There are 8 hidden switches. A switch that is on adds its own fixed numbers to the row, and there is some noise. The rows also spread widely along 12 directions, which tell nothing about the answers.
Some rows, each with its switches (1 for on, 0 for off) after it:
[-2.05 -2.78  1.37 -0.36 -2.14  1.68 -1.16 -0.41 -0.58  1.43  1.64  0.63
  1.27 -0.91  0.48  0.26 -2.77  1.88 -0.29 -0.99 -4.60  0.32 -0.86  2.66
  2.07] | 0 1 0 1 0 1 0 0
[-1.46 -2.06 -2.69  1.33  5.28 -2.65 -1.95 -3.64 -0.75  0.61 -3.59  0.24
 -2.99  2.85 -0.71  3.11 -0.30  4.18  1.22 -3.19 -0.89 -2.37 -0.98 -1.93
 -3.17] | 0 0 0 0 1 1 0 1
[-2.18 -0.74  1.81 -1.11  2.61  0.73 -1.32 -4.24 -0.84  2.01  0.01  3.30
 -1.74 -0.16  0.35 -0.20 -2.08  1.29 -4.23 -1.36  0.42 -2.94 -2.62 -0.55
 -0.59] | 0 1 1 0 0 1 0 1
[-1.39  0.75 -1.15  0.44 -0.41  0.43 -2.92 -1.11 -0.18 -0.45 -1.31 -0.49
  1.19  1.86 -0.47  1.27 -2.21  2.57  0.48 -2.07 -1.86 -0.59 -0.31 -0.57
 -1.11] | 0 1 1 0 0 1 0 0
[ 0.01 -0.52 -2.21 -1.72  1.94 -1.19 -4.81 -2.76  0.85 -0.69 -4.23  1.63
  0.27  1.78  0.09  0.64 -2.91  3.94 -0.57 -0.87  0.68  0.85 -0.35 -1.31
 -2.50] | 1 1 0 1 0 0 0 1
[ 2.23 -1.40 -4.59  0.77 -2.59 -2.26 -2.33 -1.86  0.28 -2.68 -0.52 -3.54
  2.44 -2.22 -1.31  4.19 -1.01  1.14  0.62 -0.67 -1.03  1.68 -0.01 -1.16
 -2.49] | 1 1 0 1 1 0 0 0
[-0.27  3.38  1.73  1.59  2.71  2.90 -1.18  1.30  1.13 -2.19 -1.46 -1.62
 -3.08  5.08 -1.85  3.45 -3.01 -0.39  2.36 -1.53 -5.27  0.74  1.71  1.24
  1.84] | 0 0 0 1 0 1 1 0
[ 0.52 -2.07 -1.55  1.44 -2.58 -0.60 -2.70  0.42 -0.12 -2.01 -1.99  0.10
  2.85 -0.68 -1.71  0.58 -1.03  0.11  1.42 -1.30 -0.32  1.33  0.47  1.66
 -0.75] | 0 0 0 0 1 1 0 1
[ 2.58  0.83  0.66  0.62 -0.51 -1.16  0.40 -1.63  0.41  2.13 -1.67  0.22
 -1.03  1.12 -1.12  0.78 -2.74 -0.30 -0.46  0.05  0.40  1.22 -1.09  1.23
 -0.18] | 0 1 0 0 0 1 1 0
[-0.20 -0.79  0.44 -1.06  0.78  0.15 -3.40  0.53  1.41  0.92 -2.34  0.22
  0.91  1.90 -0.12  0.99 -1.40  2.37 -0.06 -0.34 -2.75  0.77  1.30  0.81
  0.31] | 0 0 0 0 0 0 0 0
[ 0.40  0.35  2.22  1.97 -2.36  1.52  1.18 -2.31 -3.72  3.32  1.28  1.20
 -2.56 -0.38  0.41  0.32 -2.99 -0.16  1.46 -0.05 -1.57 -0.86 -1.90  2.79
  0.56] | 0 1 0 1 1 0 1 0
[ 0.10 -1.18  0.40 -0.49  1.42  0.78 -1.56 -3.22 -0.38  5.15  0.73  0.68
 -1.55  1.25  1.59 -0.11 -3.39  0.87  1.21  0.03 -2.47 -0.50 -1.60  1.19
  1.28] | 1 0 0 0 1 1 0 0
[ 2.60 -1.38 -0.78  1.19 -0.45  0.04 -0.76 -1.15 -0.87  2.15 -1.54 -0.28
 -1.07 -0.63 -0.32  2.30  0.57  2.17 -0.29 -0.11 -0.65 -0.56 -1.30 -0.26
 -1.23] | 1 1 0 0 0 0 0 0
[-0.15  2.76  1.10 -1.16  2.34  2.79 -0.64  0.29  1.34 -0.52 -0.43  1.78
 -2.83  2.84  0.43  2.38 -5.49  0.66  0.24 -1.17  0.77  0.54  1.12  1.49
  1.17] | 0 0 0 1 0 1 0 1
[-0.52  0.97  1.41  1.18 -1.06  4.98 -1.56  0.83 -2.30  0.61  1.93 -0.90
  0.13  0.01  0.32  3.06  0.21  0.19 -0.45 -0.45 -2.89 -1.19 -0.58 -0.25
  1.72] | 0 0 0 0 0 1 0 1
[-0.45 -2.48 -1.07  0.04 -0.06 -1.82 -3.84 -4.47 -0.80  2.06 -0.79 -3.19
  2.18  1.54  0.12  0.38 -1.19  1.82  2.14  0.80 -7.77  1.49 -1.86 -0.91
  0.36] | 0 1 0 1 0 0 1 0
[-2.35 -1.80  1.90 -0.46  1.23  2.76 -1.31 -0.34 -1.04  1.00  0.83  3.64
 -1.40 -2.03  0.30  1.87 -1.40  2.40 -2.86 -2.32  0.44 -3.35 -0.63  1.78
 -0.27] | 0 0 1 0 1 0 0 1
[ 1.73 -1.68  1.23 -0.05 -1.15  1.22  0.59  0.91  1.62 -0.28  1.21 -0.07
  0.10 -0.41 -0.84  0.59 -1.42 -2.17 -2.11  0.04 -3.38  1.70  0.20  2.55
  2.67] | 0 0 0 1 0 1 0 0
[-4.60  2.59  0.45 -2.81  2.48 -1.27 -4.62 -3.78 -0.16  0.65 -3.94  4.98
 -0.29  3.06  0.82 -0.70 -6.91  6.04 -1.93 -2.99  2.93 -1.13  0.12  0.20
 -3.14] | 0 1 1 1 0 0 1 0
[-2.25 -0.49  0.87  0.42  2.74 -1.08 -0.83 -4.92 -1.19  1.01 -0.89  0.57
 -1.79  0.57 -0.20  1.69 -1.93  1.22  0.23 -0.89 -0.93 -1.76 -1.94 -1.10
 -0.90] | 0 1 0 0 0 1 0 1
[ 2.26 -1.94  0.73 -0.01 -1.27  0.70 -0.24 -0.88  0.42  1.98 -0.49  0.48
 -0.62 -0.45 -0.13  0.91 -3.08  1.21  1.69  0.40 -1.79  1.49 -0.66  2.65
  1.07] | 1 1 0 1 0 0 0 1
[ 2.78 -1.83 -2.44 -0.66 -0.93  0.45 -1.88 -0.80  0.58  2.26 -1.78  2.83
  0.01 -0.21  1.21 -0.59 -3.44  2.83 -0.40 -0.85  1.97  0.39 -1.76  1.46
 -1.01] | 0 1 1 0 0 1 0 0
[-2.21 -0.68 -0.33 -1.37  1.80  0.75 -0.75 -4.36 -0.57 -0.15  2.10  2.12
 -1.67  0.15  1.59 -1.01 -3.43 -0.48 -1.67 -1.62 -2.20 -1.48 -2.64  0.02
  0.23] | 0 1 1 1 0 0 0 0
[-3.97 -1.19 -2.19 -1.49  3.67  1.32 -5.19 -5.40 -1.07 -4.11  0.65  2.54
 -0.42 -1.39  1.10 -0.29 -1.81 -0.82 -1.51 -1.56 -0.61 -2.01 -2.46 -2.02
 -1.86] | 0 1 0 0 1 0 0 1

New rows. What belongs after each?
[ 0.88  1.29 -1.48  2.79 -0.33  0.68 -3.36 -1.65 -2.45 -1.26 -3.92  0.07
 -0.70  0.63 -0.60  2.48  0.30  2.40  1.26 -0.03  1.17 -0.91 -0.62 -1.87
 -2.86] | 0 1 0 0 0 1 0 0
[-1.50 -2.33  0.12 -0.06  1.74  0.34 -1.05 -2.09 -1.52  1.55  0.26 -0.11
 -0.59  0.66  0.42  1.61  0.42  1.83 -1.37 -1.18 -4.18 -1.22 -1.26 -0.63
  0.20] | 0 0 0 1 0 0 0 1
[-1.41  1.02 -3.39 -1.18 -0.29  0.75 -2.80 -2.05 -0.07  0.17  0.86  0.85
  0.75  1.64  1.41  0.19 -5.21  2.06  0.56 -3.20  0.18 -0.54 -1.40 -0.03
 -1.43] | 0 1 1 0 1 1 0 0
[ 0.75  0.67 -1.72 -1.26  3.68 -0.65 -2.95 -4.32  2.09 -1.62 -0.96 -1.57
 -0.83  2.55 -0.55  0.67 -2.77 -2.14  0.74  0.15 -2.57  1.25 -1.32 -2.08
  0.23] | 0 1 0 0 0 1 0 1
[ 0.15  0.77 -0.32  0.86 -2.73 -2.04  0.18 -4.55 -1.58  2.32  0.73 -1.63
  0.88  0.44  0.31  0.56 -3.99  0.34  1.93  0.13 -1.31  0.55 -1.49 -0.12
 -0.10] | 0 1 1 1 0 1 0 0
[-0.06  0.84 -2.62 -1.91  0.54 -1.86 -3.52 -4.08  1.20 -2.07 -1.11 -0.20
  2.08  1.60  0.55 -1.68 -4.04 -1.71  1.81  0.05 -0.21  2.33 -1.01 -0.97
 -1.01] | 0 1 0 0 0 0 0 1
[ 0.14  0.70  0.57 -0.34  0.54  2.56 -2.25 -1.00 -0.89  2.14 -2.07  2.99
 -1.60  3.41  0.49 -1.53 -2.67  2.20 -2.32 -1.70 -0.88 -0.97 -1.55  0.13
 -0.18] | 0 1 1 1 0 1 0 1
[ 0.82 -1.32  0.52  1.70  3.66  2.97 -1.91 -1.37  0.36 -2.76 -1.59  1.49
 -3.31  0.97 -1.63  0.58  0.90 -1.87 -1.76 -1.17 -3.16 -1.90 -2.01 -0.49
  0.48] | 0 1 1 0 0 1 0 1
[ 0.05 -2.53 -3.63  0.29 -2.25  0.48 -3.27 -0.95 -1.32 -0.22 -0.08 -1.47
  2.23  0.20  0.49  0.87 -1.72  2.23  2.57 -1.54 -4.05  1.15 -1.17  0.19
 -0.80] | 0 1 0 1 1 0 0 1
[ 1.21 -1.29 -2.12  0.11  1.90 -1.94 -1.43 -1.37  2.03  0.77 -3.72  2.54
 -1.33  1.25 -0.17  1.44 -4.13  3.87  1.64 -2.18  2.48  0.05  0.22  1.90
 -1.93] | 1 0 1 0 0 1 0 0
[-2.52  2.90  3.05  0.95  2.03  3.19 -2.02 -0.73  0.24 -4.06 -1.19  1.71
 -2.61  2.71 -1.28  1.05 -4.78 -1.12  2.40 -1.21 -1.92  0.10  1.16  1.87
  1.48] | 0 1 0 1 0 1 0 1
[ 0.39 -0.05 -1.39 -0.14  2.04  1.01 -4.13 -3.31 -1.74  1.70 -2.33  1.00
 -0.38  1.71  1.36  0.33 -0.40  1.73 -0.74  0.20 -0.09 -0.88 -1.70 -2.47
 -1.08] | 0 0 0 0 0 1 0 1
[-4.38  3.78 -1.44  1.39  0.46  1.57 -1.47 -0.26 -1.22 -4.88 -0.86 -0.44
 -0.35  2.68 -1.79  4.19 -4.73  3.47  1.84 -5.66 -0.53 -1.29  0.60 -0.06
 -2.16] | 0 1 1 1 0 1 1 1
[ 3.28  2.22 -3.52 -0.96 -1.97  0.94 -2.43  0.00  0.36  0.05 -0.70  0.52
  0.12  2.15  2.03  0.00 -5.79 -0.13  3.34  0.25  1.82  3.00  0.65  1.53
 -0.46] | 0 0 0 1 1 0 0 0
[-0.07 -2.92 -0.37 -1.04  1.75 -1.83 -0.07 -2.19  1.12 -0.21 -0.86  4.24
 -1.04  0.41  0.76 -4.01 -2.11 -2.22 -1.25 -1.31 -0.06  0.53 -1.52  2.45
  0.34] | 0 0 0 0 0 0 0 0
[-2.50 -1.51 -1.27 -0.28 -0.71  0.02 -0.70 -0.69  0.02 -1.77  1.82  0.40
  0.86 -0.19 -0.22  0.84 -2.48 -0.17 -1.92 -3.10 -2.12 -0.13 -0.19  1.28
  0.18] | 0 0 0 1 1 1 0 0
[ 1.20  2.63  1.38  0.26  1.00 -0.16 -0.08 -1.39  1.92 -2.74 -1.59  0.83
 -2.24  0.90 -2.11  2.62 -3.66 -1.10 -2.50 -0.81  1.83  0.18  0.70  0.31
 -0.59] | 0 1 1 1 0 1 0 0
[-0.08 -1.19  0.09  3.41  1.07 -0.45 -0.19 -2.31 -2.71  3.38 -2.60  0.83
 -2.28  3.06 -0.31 -0.96 -0.41  1.53  3.27 -1.79 -3.57 -1.09 -1.97  1.36
 -0.23] | 1 0 0 0 0 1 1 0
[-1.02 -3.46 -2.64  2.38 -3.10 -2.17  2.44 -2.76 -2.17 -0.74  2.46 -0.64
  1.21 -2.60 -0.78  0.36 -1.88 -1.26  2.69 -3.01 -1.20 -0.11 -2.70  2.03
 -0.86] | 0 1 0 0 1 1 0 1
[-0.75 -1.27 -0.97 -0.94  0.47 -1.36 -3.68 -1.45  0.56  0.41 -2.77  1.84
  1.80  3.36 -0.99 -3.16 -2.95  0.66 -1.74 -2.25 -2.35  1.85 -0.53  1.45
 -0.28] | 0 0 0 1 1 1 1 1
[-1.56 -1.81 -0.78  1.29 -2.21 -0.87 -0.97  0.29  0.11 -0.91 -1.39  0.32
  1.81 -1.05 -1.48  2.43 -2.63  4.03  1.60 -2.99 -0.58 -0.45  0.38  2.09
 -1.26] | 0 1 1 0 0 1 0 0
[-1.03  1.14 -0.70 -1.08 -1.53  2.69 -2.09 -1.92  0.05 -3.14  2.16  0.35
  1.12 -3.07  0.24  3.64 -4.71  0.39 -1.26 -0.75  1.44 -0.15 -0.48  0.08
  0.16] | 0 1 1 1 0 1 0 1
[ 2.64 -0.63 -3.71  0.57  0.89 -1.16  0.70 -3.56  0.41 -0.72  1.62 -2.00
 -1.53 -0.02 -0.18  1.88 -1.52 -2.84 -0.90 -1.00 -1.19  0.66 -1.77 -1.05
 -0.38] | 1 0 0 1 1 1 0 0
[-0.03 -1.36 -0.40  0.25 -3.36 -2.21 -2.08 -1.99 -0.35  0.99 -0.54  0.08
  3.65 -2.76 -1.33  1.04 -2.58  1.26 -0.87 -0.82  1.28  1.09 -0.23  1.94
 -0.97] | 1 0 0 0 1 1 1 0
[-1.30  1.56  0.40 -0.25 -0.80 -2.14 -2.30 -4.45 -0.90  1.76 -0.32 -1.07
  1.84  0.69  0.63  0.67 -3.35  0.05  1.50  1.12 -0.09  0.69 -0.21 -0.89
 -0.15] | 0 0 0 0 0 1 0 0
[ 4.08 -0.01 -3.52  0.41 -0.13  2.82 -4.21  0.60 -0.03 -2.19 -2.57  0.29
 -0.61  2.43  0.67 -0.95 -0.14 -0.83  0.06  0.26 -2.65  2.01 -0.99 -0.76
 -0.43] | 0 1 0 1 0 0 0 0
[-0.24 -0.09  2.23  0.72 -0.17  0.55 -2.18 -1.62  0.22 -0.58 -0.51 -1.97
  0.48 -2.02 -1.71  5.24 -0.45  1.24 -1.25  1.19 -1.74 -0.52  0.48 -0.86
  0.09] | 0 1 0 0 0 1 0 0
[ 0.10 -1.34  2.67 -0.40  0.56  0.09 -1.65 -3.45  1.31 -0.85 -1.52  4.42
 -0.87 -2.92 -0.53 -0.12 -5.22 -0.46  0.79  1.20  3.05  0.04 -0.60  3.17
  0.56] | 0 1 1 0 0 1 0 1
[ 2.33  0.61 -1.94  0.71 -0.64  0.53 -2.20 -2.09  0.53 -2.31  0.74 -2.97
  0.26 -1.33 -0.95  3.63 -1.51 -1.86  1.54  0.76 -1.47  0.91 -0.37 -0.80
 -0.44] | 1 1 0 0 1 0 0 0
[ 0.56 -0.09 -0.61 -1.98  0.10 -2.57  1.79 -2.08  1.61  5.12  2.68 -3.79
  0.21  3.00 -0.16  1.44 -2.86  0.12 -1.21 -1.64 -4.40  0.88 -1.21 -0.45
  0.67] | 0 1 0 0 1 0 0 0
[-2.53  0.08  2.13  3.08 -0.20  4.11 -0.74  0.19 -2.73  0.02  1.19  1.64
 -2.38  1.92  0.10 -0.84 -2.80 -1.21  4.77 -2.45 -5.40 -1.21 -0.77  4.38
  2.39] | 0 0 0 0 1 1 1 0
[ 1.98  1.43  1.93  0.77 -1.29 -0.89 -2.44  0.05  0.43  1.79 -4.84  2.76
 -0.58  2.23 -2.04 -0.74 -2.80  2.17 -0.52 -0.80  2.64  0.00  1.10  1.95
 -1.83] | 1 1 1 0 1 0 0 0
[-1.20 -1.34 -1.39  0.68 -1.11 -0.07  0.24 -0.89 -0.83  0.39  1.31 -0.43
  1.22 -0.03  0.08  0.26 -1.09  0.17 -0.33 -2.70 -2.14 -0.19 -1.24  0.77
  0.16] | 1 0 0 0 0 1 0 0
[ 1.78 -0.56  2.08  0.24 -0.94  0.94 -0.40 -2.57 -1.72  4.33 -0.80  3.05
 -1.96 -0.62  1.81 -0.13 -3.21  0.74 -0.25  2.13  1.53  0.31 -1.03  1.93
  1.10] | 0 0 0 1 0 1 0 0
[-2.23 -0.05  1.87  2.25 -0.01  1.74 -2.91 -0.69  0.55 -4.93 -2.20  2.64
 -0.79 -0.86 -1.50  1.04 -4.33  0.18  4.45 -0.93 -0.26 -0.35  1.16  3.47
  0.13] | 0 1 1 0 0 1 0 0
[-1.82  0.91  1.82 -0.77  0.01  5.85 -3.54  1.46 -0.89  1.14  0.59  1.65
 -0.11  0.10 -0.67  2.67 -2.41  3.52 -3.56 -2.79 -1.65 -1.64 -0.54  1.34
  0.55] | 1 1 0 0 1 1 1 1
[ 0.68  2.87 -0.23 -0.80  0.04  2.37 -2.85 -2.20 -2.07  4.55 -0.30 -0.15
 -0.08  4.04  1.25 -0.94 -1.59  1.08 -2.97 -0.49 -2.35 -0.25 -2.62 -2.03
 -0.16] | 0 1 0 0 0 1 1 0
[-0.53  3.27  3.06  0.87  1.32 -0.82 -1.13 -4.15 -2.28  0.42 -0.36 -1.94
 -1.37  0.81 -2.34  2.79  2.75 -2.00 -7.05  0.65 -0.63 -2.67 -1.07 -4.71
 -2.04] | 0 1 0 0 1 0 0 0
[-2.59  2.78  0.69  0.27 -3.10  2.00 -1.36 -0.39 -2.67 -1.56  1.45 -0.91
  2.70 -1.76 -1.19  3.76 -0.07  1.26 -4.69 -2.00  1.70 -1.76 -0.38 -2.26
 -1.54] | 0 1 0 0 0 1 0 1
[-0.20 -0.82 -1.42 -1.43  3.06  1.01 -0.82 -2.33  0.51  2.09  0.51  2.03
 -3.04  3.45  2.48 -1.81 -4.12  0.21  1.94 -1.45 -3.52  0.46 -1.66  1.56
  1.28] | 1 0 0 1 0 0 0 0
[ 2.22  2.59  1.83  0.21  1.00 -0.89  2.76 -2.18 -0.26  4.40 -0.67 -0.23
 -4.42  2.06 -0.06  3.54 -3.51  1.73 -0.47 -0.05  1.24 -0.48 -0.61  0.08
 -0.53] | 1 1 0 1 0 0 0 0
[ 2.76  1.78  0.18  1.39 -0.45  1.84  2.04 -0.39 -1.50  2.72  1.06 -1.31
 -3.18  2.35  0.60  1.33 -1.25 -1.36  1.64 -0.34 -2.03 -0.28 -1.63  0.20
  0.60] | 0 1 0 0 0 0 0 0
[-1.52  0.56  0.23  1.29 -2.14  4.47 -2.34  1.73 -1.44 -4.40  0.16  1.81
  0.49 -1.35 -0.92  1.54 -1.90  0.56 -1.48 -2.37 -1.48  0.01 -0.09  2.15
  0.22] | 0 1 0 1 0 1 1 0
[-0.86  0.79 -0.90  0.12  2.51 -0.04 -0.15 -5.73 -1.19 -1.48  0.70  2.36
 -3.10 -0.03  0.26 -1.06 -3.23 -2.42 -2.39 -1.48  0.39 -0.70 -3.42 -0.44
 -0.79] | 1 1 0 1 0 1 1 0
[ 0.31  2.13  1.77 -0.35  5.11 -0.32 -2.01 -6.64 -0.99  1.04 -3.13  3.84
 -4.81  1.02  0.06  0.35 -2.99  0.20 -1.68  0.46  3.23 -2.50 -2.74 -1.46
 -2.14] | 0 1 1 0 0 0 1 1
[-0.38 -3.75  2.24  0.62  1.23 -0.04 -1.31 -0.76  2.13 -1.07 -2.19  2.46
 -1.38 -3.60 -1.85  3.73 -2.47  2.78  0.12 -0.18  0.24 -0.48  0.64  3.17
  0.06] | 1 1 0 0 0 1 0 0
[ 0.75  0.98  0.63  0.38 -1.38  4.87  0.92  0.40 -1.76 -0.90  3.22  1.87
 -2.44 -0.41  0.13 -0.24 -0.96 -3.11 -4.14 -1.92 -1.14 -1.02 -1.81  1.26
  0.88] | 1 1 0 1 1 0 0 0
[ 5.18 -0.52 -2.78  0.13 -3.10 -2.13 -1.19 -1.52  0.90  2.58 -0.38 -3.42
  2.53 -0.53  0.53  2.31 -1.91  0.15  2.79  2.24 -0.68  2.58 -0.21 -0.13
 -0.16] | 0 0 1 0 0 0 0 0
[ 1.13 -0.61  1.91 -0.60 -2.00  4.31 -0.58  4.40  0.37  1.57 -0.39  3.69
 -0.73  1.95  1.07 -1.79 -3.06  0.83 -0.51 -1.25 -2.01  1.40  0.89  4.85
  2.41] | 0 0 0 1 0 0 0 0
[ 1.60 -2.11 -0.68  0.95 -3.67  1.04 -2.62 -0.03 -1.19  2.85  0.11 -0.29
  2.60 -1.36  0.16  0.53 -0.46  1.58 -0.81 -0.10 -1.56 -0.18 -0.70  1.23
  0.24] | 0 0 1 0 1 1 0 0
[ 0.42  1.61 -0.62  0.23 -0.02 -2.59 -1.65 -3.69  0.15  0.42 -1.48 -1.82
 -0.32  1.43 -1.09  2.84 -3.34  1.00 -0.18  0.04  0.02  0.79  0.08 -1.28
 -1.53] | 0 1 0 1 1 1 0 0
[ 3.11  1.03 -2.56 -0.49 -1.18  0.13 -4.09 -0.57  0.42 -0.50 -1.84  0.36
  1.73  1.98  0.09 -1.65 -2.28 -1.67  0.46  0.19 -0.37  2.57 -0.22  0.64
 -0.58] | 0 0 0 0 1 0 1 0
[-2.10 -2.02  0.04 -0.44  0.30 -1.42 -3.84 -2.99  0.00 -1.11 -1.94  1.58
  2.26 -0.02 -2.08 -1.56 -1.47  0.40 -2.88 -2.06 -1.56  0.29 -1.31  0.63
 -1.19] | 0 1 0 0 1 1 1 1
[-1.08 -2.94 -0.93  2.86  1.91  2.65  1.11  2.06 -1.53 -1.02 -0.73  2.79
 -3.98  1.03  0.19  0.99  0.46  1.94  2.67 -4.50 -3.00 -2.33 -0.93  3.04
 -0.23] | 1 0 0 0 0 0 0 0
[-0.29  2.12  3.43  1.37 -1.93  1.54  0.13 -0.66 -0.29 -0.82  0.34  1.93
 -0.23 -0.77 -3.16 -0.18 -2.84 -2.30 -3.60 -2.01  0.90 -0.87 -0.46  2.64
  0.24] | 1 1 1 0 1 1 1 0
[-0.09 -1.36 -2.07  0.10  0.69  0.60 -2.98 -1.68 -0.03 -1.00 -1.54  0.49
 -0.39  0.75  0.33  1.40 -1.88  2.35 -0.33 -1.01 -2.00  0.29 -0.79 -0.43
 -0.92] | 0 1 0 1 0 1 0 0
[ 0.72 -0.58  1.75  3.19 -5.23  1.22 -2.09 -1.54 -3.34 -0.73 -0.31  0.67
  1.22 -4.71 -0.38  1.71 -1.87 -0.45  3.97  2.43  1.35  0.14 -0.03  2.70
 -0.37] | 0 1 0 0 1 0 0 0
[ 0.58  0.62 -1.13  0.33  0.73  2.02 -1.88 -1.32 -1.26  1.41 -2.30  3.26
 -2.21  3.87  1.01 -2.70 -2.35  1.44 -1.87 -2.18 -0.84 -0.80 -2.05  0.01
 -0.77] | 0 1 1 1 0 1 0 0
[ 0.54 -0.80  2.02  3.14 -2.20 -0.05  0.87 -1.81 -2.44 -0.56 -1.00  0.90
 -1.81 -3.14 -0.97  3.48 -2.71  1.34  3.88  0.68  0.14 -0.02 -0.22  3.20
 -0.46] | 0 1 0 1 0 0 1 0
[-0.65 -2.31 -0.94 -1.28  0.64  1.83 -2.13  0.81  0.16  2.88 -0.29  0.05
 -0.14  0.71  0.96  2.90 -0.56  5.50 -1.45 -2.04 -3.51 -0.96 -0.79  0.14
 -0.42] | 0 1 0 0 0 0 0 0
[-2.48  0.09  3.71 -0.01 -0.24 -0.32 -0.80 -5.67 -1.08 -0.43  2.29  0.66
 -1.02 -4.18 -0.56  3.46 -3.93 -1.02 -1.38  1.64  0.78 -1.24 -0.52  0.75
  0.44] | 0 1 0 1 1 1 0 0
[ 2.11  0.94  3.31 -0.78 -1.50  1.30 -0.50 -2.33  0.66  0.68  0.36  1.65
 -0.65 -2.05 -0.32  1.21 -4.65 -1.99 -1.35  2.75  2.12  1.69 -0.36  1.98
  1.76] | 0 1 0 1 0 1 0 1
[-2.39 -1.22 -0.26 -2.11  3.25 -1.48 -4.43 -4.88  1.86 -2.60 -0.14 -1.47
  1.90 -2.49 -0.61  4.37 -1.64  0.67 -1.04  0.69 -1.42 -0.14  0.32 -2.07
 -0.47] | 1 0 0 0 0 0 0 1
[-3.82 -1.03 -1.24  1.44  2.50  1.22 -5.27 -3.36 -1.96 -3.04 -2.43  1.40
 -0.15  1.17  0.21  0.31 -0.14  2.01  0.26 -1.75 -3.11 -1.46 -0.68 -1.41
 -1.20] | 1 0 0 1 0 1 0 0
[ 3.03  2.67 -1.20 -0.32 -1.50 -0.17  0.16 -0.47 -0.94  4.45 -0.86 -1.11
 -0.76  2.91  1.24  2.53 -2.62  3.26 -0.51 -0.52  0.88  0.24  0.06 -0.88
 -1.13] | 0 0 1 1 0 0 0 0
[-0.51 -2.37  0.23 -2.00  0.74  1.16 -1.02 -1.76  0.45  1.67  0.78  2.82
 -0.55 -2.55  0.94  1.80 -3.13  3.07 -1.93 -1.16  0.94 -1.44 -1.68  1.30
 -0.40] | 0 1 1 0 0 0 0 1
[ 3.39 -4.22 -3.68 -1.09  2.58 -1.82 -0.99 -1.44  2.04  1.93 -2.02  0.92
 -2.29 -1.21  0.76  4.57 -2.83  4.50  0.61 -0.57  1.23  0.64 -0.26  0.84
 -1.75] | 0 0 0 1 1 0 0 1
[-3.83 -2.35  0.93 -1.82  3.43  2.32 -4.52 -1.53  1.87 -0.22 -0.47  0.95
  0.23  1.88 -0.20  0.89 -3.20  3.32  0.20 -2.33 -5.97 -1.30 -0.71  0.86
  1.45] | 0 1 1 0 0 1 0 1
[ 0.21  1.81 -1.70 -0.42 -1.32  3.17 -6.01 -1.20 -1.27 -0.37 -2.12  1.54
  1.25  2.24  1.27 -0.99 -3.22  2.14 -0.66 -0.24 -0.58  0.39 -0.69 -0.97
 -0.72] | 0 1 1 1 0 1 0 0
